There are 7 hidden switches. A switch that is on adds its own fixed numbers to the row, and there is some noise. The rows also spread widely along 10 directions, which tell nothing about the answers.
In the rows, zero is written as 128.
Some rows, each with its switches (1 for on, 0 for off) after it:
[136 103 131 125 122 121 169 150 136 137 193 112 136 104 116 152  98 130
 106 150 139 138]	0 0 0 1 1 0 0
[129 169 197 129 129 121  50 132 141 110 165 107  91 136 171 137 122 138
 140 101 143 125]	1 1 0 1 0 0 1
[120 125 116 113 161 121 123 126 127 143 101 141 117 110 165 136 142 147
 145 131 140 130]	1 1 1 1 0 0 0
[158 149 171 154  72 156  95 121 161  82 171 135 122 124 132 144  98 113
 106 125 134 135]	0 0 0 1 0 1 0
[180  91 108 112 140  85 162 139 123 158 193 163 151  76 108 126 103 193
 114 142 144 115]	0 0 1 1 0 0 0
[117 137 149 135 122 138  73 107 131 128 128 102  90 155 167 152 140 118
 115 110 149 133]	1 0 1 1 1 0 0
[ 73  93 157 123 121 123 198 160 117 125 218  74 153 108 108 194  72  98
 106 137 109 139]	1 1 1 0 1 0 0
[101 114 122  90 124 144 171 128 158 126 118 138 130 144 141 115 167  97
 159  76 100 132]	1 0 1 1 1 0 1
[ 82 103 147  52 102 153 176 125 149 129 116  99 114  89 194 140 141  93
 115 139 123 131]	1 0 0 1 0 0 0
[ 75  87 126 128  90 167 118 108 144 136 110  99 146 152 158 159 178  68
 135  88 130 111]	1 0 0 1 0 0 0
[101 150 111 140 233 141 144 163 141 110  92 100  99 152 134 123 158 130
 152 212 181 185]	1 0 0 1 1 1 0
[108 111 102 143 145 150 143 130 135 118  96 129 129 158 106 139 148 101
 164  93 124 149]	1 0 0 1 1 1 1
[147 110 110 121 108 128 100 108 151 147 145 131 115 153 126 109 160 132
 124  86 150 124]	0 0 0 1 0 0 0
[142  95 139 107 130 118 170 129 131 128 192 170 205  57 143 150  89 165
 108 159 109 118]	1 1 1 1 1 0 0
[101 200 220 162 115 125  99 165 154  81 156  95  90 131 160 148 119 103
 181  93 119 102]	0 0 1 0 0 1 1
[111 100 149 139 133 144 136 126 135 129 138 112 148 112 141 159 149 114
 139 150 132 126]	0 1 0 1 0 1 1
[124 152 172 147 139 138 140 161 173  96 191  94  74 190 109 130 154  91
 140 117 138 162]	1 0 1 1 1 1 1
[151 110  97 114 137 109 108 125 122 145 178  93  62 188  76 127 109 136
  98  83 167 176]	1 0 0 1 1 0 0
[138 125 110 173 137 126 158 151 132 156 134 122 103 116 128 148 135 125
 133 171 150 135]	0 0 0 0 1 1 0
[131 129 123 136 102 152 127 129 130 104 106 137 114 136 111 149  87 108
 135  95 102 166]	0 1 0 1 0 0 1
[117 174 200 106 130 136 124 152 136  64 135 124 115  77 163 152  61 127
 146 142 110 148]	1 1 0 1 0 1 1

New rows. What belongs after each?
[133 149 176 149 117 134  89 127 159 123 175 107 101 146 137 126 149 120
 131 124 140 130]	0 1 0 0 0 1 1
[ 78  93 119 128 173 115 194 167 148 192 156  65  94 140 153 140 218 102
 143 171 164 112]	0 0 1 0 0 0 0
[130 121 147 150 134 135  60 111 140 150 130 132 125 146 173 134 182 135
 142 114 145 111]	1 1 0 1 0 0 1
[180 136 126 113 105 159 132 111 156  76 103 217 174  83 132 103  96 155
 129 129  97 153]	1 0 0 1 0 1 1
[123 183 166 174 127 130 139 188 134 101 157  88  39 148 136 178  80  95
 136 132 135 160]	1 0 1 1 1 0 0
[ 79 127 137 117 190 137 184 163 143 108 117 144 182  98 146 130 142 127
 170 167 101 140]	1 1 1 0 0 0 1
[139 168 162 132 159 105  99 140 129  96 162 125 112 117 135 134  93 159
 146 118 151 130]	1 0 1 1 1 1 0
[151 127 145 202 136 114 102 151 115 141 164 129 102 143 109 176 125 134
 156 102 139 116]	1 1 1 1 0 1 1
[ 97  94  92 181 156 146 167 146 126 145 122 137 174 132 124 166 153 112
 142 159 125 128]	1 0 1 0 1 0 0
[154 156  95 189 134 141 130 142 143 139  78 190 148  99 161 126 137 144
 162 154 121 121]	0 0 0 0 1 0 0
[137  88  47 102 127 133 179 112 117 143  86 162 151 111  95 115  96 140
 124 109 107 166]	0 0 0 0 1 0 0
[139  89 115 121 126 134 151 120  91 135  86 134 102  85 143 177 101 139
 118 147 124 145]	1 0 1 1 0 1 1
[122 149 172 129 106 120  74 111 116 101 154 124 138  95 148 159  62 149
 116 109 119 122]	0 1 1 0 0 0 0
[122  74  64 136 119 129 152 114 138 171 133 143 158 147  93 121 162 119
 139  84 123 124]	0 1 0 0 0 0 0
[ 93 129 152 143 146 101  97 136 122 170 142  75  89 131 175 156 170 130
 148 123 166  87]	0 0 1 0 0 0 0
[191 185 156  98  94 109  70  96 141  58 153 188 132 100 114  95  35 181
 137  47 111 137]	0 0 1 1 1 1 0
[168 158 133 192  99 148  72 115 138 118 125 173 149 109 158 141 106 150
 120 143 129 124]	0 0 0 0 1 0 0
[134  96 102 114 118 149 180 115 127  86 136 175 219  73  85 144  47 136
 127 131  92 158]	0 1 0 1 1 1 0
[160 124 134 151  79 161  60  84 121 106  85 142 105 131 140 155 106 128
 113 104 130 147]	0 0 0 1 0 1 1
[156 154 126 167 153 114  65 138 125  80 175 152 150 157  67 131  59 163
 142  74 140 154]	1 1 0 1 0 0 0
[133  87  99 153 158  92 177 158 111 178 188 122 144 105  93 154 116 148
 136 142 147 118]	1 1 0 0 1 1 0
[129 138 140 155 118 133  99 141 123 138  99 132  92 126 162 160 132 119
 157  98 129 118]	1 0 0 1 0 0 1
[161 117 131 128 116 131 100 101 138 132 167 140 125 129 135 135 116 151
  93 139 137 146]	0 1 1 1 1 0 0
[144 118 150 134  74 166 148 135 151 115 154 135 118  98 168 161 111 105
  82 170 125 144]	1 0 0 1 0 0 0
[111 148 160 108 117 110 175 164 149 118 176  78  63 133 119 142 107  97
 148  97 134 134]	0 0 1 1 1 1 0
[154 131  95 156  87 145 109 119 108 153  46 171  85  93 176 166 101 127
 138 107 117 133]	1 1 0 1 0 0 0
[137 114  89 160 181 133 133 132 131 133 118 158 161 128 112 132 137 149
 152 149 148 147]	1 1 0 1 1 1 0
[172 149 132 107 111 123 107 114 156 140 159 150  78 132 161  99 137 151
  93 128 139 146]	1 0 1 0 1 0 0
[123 107 127 127 159 102 151 138 111 125 193 100 152 106  79 149  66 154
 116 147 141 150]	0 1 0 0 1 1 0
[146  95  80 162 114 132 174 146 143 140 154 180 162 144  78 137 131 118
 154  68 102 129]	1 1 1 1 0 0 0
[ 72 122 112 123 154 147  93 106 109 101  97  86 125 174 113 151 110 109
 127  95 134 165]	1 0 1 0 1 0 0
[129 124 138 102 101 147 154 118 136 113 120 138 117 109 144 146 101 117
 122 118  91 160]	0 1 1 1 1 0 1
[121 110 119 137 131 107 148 154 122 169 142 103  97 113 140 154 138 125
 147 122 155 109]	0 0 0 1 0 0 0
[143 179 177  87 126 123 133 150 169  87 170 125  71 135 132 101 101 123
 146  95 117 164]	1 1 0 1 1 1 1
[114 103 110 139 145 171 128 107 167 108 113 160 208 128 145 117 179 123
 133 167 137 132]	0 0 0 1 0 0 0
[117 109 112 163  93 123 169 151 118 159 136 109  91 133 120 182 115  90
 146  81 118 115]	0 0 1 1 1 0 0
[114 148 150 155 113 126  76 113 146 125 148  95  83 183 124 142 148 100
 157  54 140 121]	0 1 1 1 1 1 0
[158 128 133 123 119 135 103  99 151 135 142 142 106 142 134 108 155 141
 117 127 124 150]	0 1 1 0 1 1 1
[130 125 104  92 129 134 129 104 157 137 104 144 108 138 143  98 159 121
 149  87 133 139]	1 1 0 1 1 1 0
[104  76  99  73 130 145 134  91 116 124  79 133 143 128 133 139 136 126
 124  95 112 152]	1 0 1 1 0 0 1
[129 111 122 158 159 125 151 150 130 148 129 133 137 104 156 155 152 141
 136 187 153 119]	0 0 1 1 0 0 0
[124  70  60 153 135 120 171 126  83 170  95 116  98 134  89 182 109 117
 136  98 138 141]	1 0 1 1 1 1 0
[129 125 124 148 100 142  93 115 101 113  93 116 107 109 138 180  63 125
 115 116 132 144]	0 0 0 1 0 0 0
[189 116  92  73 149 118 120  88 138 149  94 184 112  94 145  77 141 189
 125 139 134 157]	0 1 0 1 1 1 1
[ 91  66 122 101 184 123 169 132 114 140 139  90 164 104 111 152 139 138
 136 171 146 142]	0 1 0 1 0 1 1
[116 121 133 163 187 109  98 152 110 147 148  81  96 156 110 158 137 140
 145 142 166 149]	0 1 0 1 0 0 1
[127 141 123 143 120 129  68 103 114  88 125 145 150 156 101 147  77 136
 144  41 120 136]	1 0 1 1 1 0 0
[189  37  35 170 165  95 183 124  90 207 153 206 215  72  84 155 119 205
 122 167 133 111]	0 1 1 1 1 0 0
[118 161 143 133 202  88  91 136 133 128 150 132 160 118 147 105 144 183
 173 130 157 100]	0 0 1 0 1 0 0
[ 98 101  86 126 164 117 158 136 130 174 123 106 125 136 123 128 159 122
 147 131 140 139]	0 1 0 0 1 0 0
[106 136 152 105 173  91 148 159  92 132 148  89 113  58 151 177  45 161
 134 171 144 138]	0 1 0 1 1 0 0
[108 107  99 142 166 137 143 145 143 136 143 111 131 163 112 135 158 114
 137 138 155 151]	1 0 0 1 1 0 0
[153 125 111 128 134 118 116 125 101 118 112 139 107 105 118 152  67 162
 120 125 135 153]	0 0 1 1 0 0 0
[ 64 182 137  90 220 129 112 148 179 109 101  83  83 192 161  79 203 104
 189 117 164 163]	1 1 0 1 1 0 0
[124 137 139 118 195 115  74 128 136 128 152  93  99 183 126 111 159 150
 136 125 174 156]	1 0 0 1 1 0 1
[134 114  88 158 125 138 174 156 124 120 153 110  86 170  51 160  77  93
 128  95 127 189]	1 1 0 1 1 1 0
[169 119 104 209 158 128  61 127  97 132 134 141 112 153 106 171 104 167
 108 151 169 151]	1 0 1 1 0 0 0
[175 102 109 203 130 129 124 134 108 137 134 186 164  84 125 175 105 165
 127 163 144 109]	1 0 1 1 0 1 0
[130 129 148 110  85 126 107 117 104 131 115 114  73  97 172 176  82 126
 110 102 128 125]	1 0 1 1 0 0 0
[129 117 130 130 166 117 115 133 145 153 136 127 111 146 135 117 188 137
 162 112 154 122]	1 1 0 1 0 1 1
[100 188 147 149 161 141 106 148 141  80  93 109  96 151 148 140 113 112
 166 123 135 158]	0 0 1 1 1 0 0
[160 101  92 154 138 112 132 127  96 166 117 162 127  91 143 165 107 168
 119 146 140 123]	1 0 1 1 1 0 0
[126 101  98 176 167 140 168 147 120 127 118 148 157 129 100 151 137 131
 143 165 121 152]	1 0 1 0 1 1 1
[118  88  76 181 217 122 110 129  99 148 111 134 200 143  88 139 147 171
 151 168 154 144]	0 0 0 0 1 0 1
[131 171  96 119 157 159 101 120 147  83  57 150  96 165 131 104 114 123
 143 116 132 196]	1 0 0 1 1 0 0
[ 99 104 131  79 157 124 146 126 150 127 158 100 126 136 122 116 149 121
 136 117 151 141]	1 1 0 1 0 1 0
[ 64 125 102 145 146 128 190 182 115 118 134  74 107 157  75 170  83  75
 159  84 117 162]	1 0 0 0 1 0 0
[107 142 181  94 153 115 116 130 122  89 153 106 133 105 141 144  95 143
 146 114 127 130]	1 0 1 1 1 1 1
[161 123 104 119 141 123  93  95  94 136  75 141 101  92 143 137  90 175
 111 154 139 158]	0 0 0 0 1 1 1
[127  81 103  90  89 155 202 118 148 125 144 117 123 116 106 138 109  95
  94 136 118 166]	0 0 0 1 1 1 0
[146  55  91  96 217  94 137 117 111 174 156 135 164 105 108 115 165 199
 123 177 175 139]	1 1 0 1 0 1 1
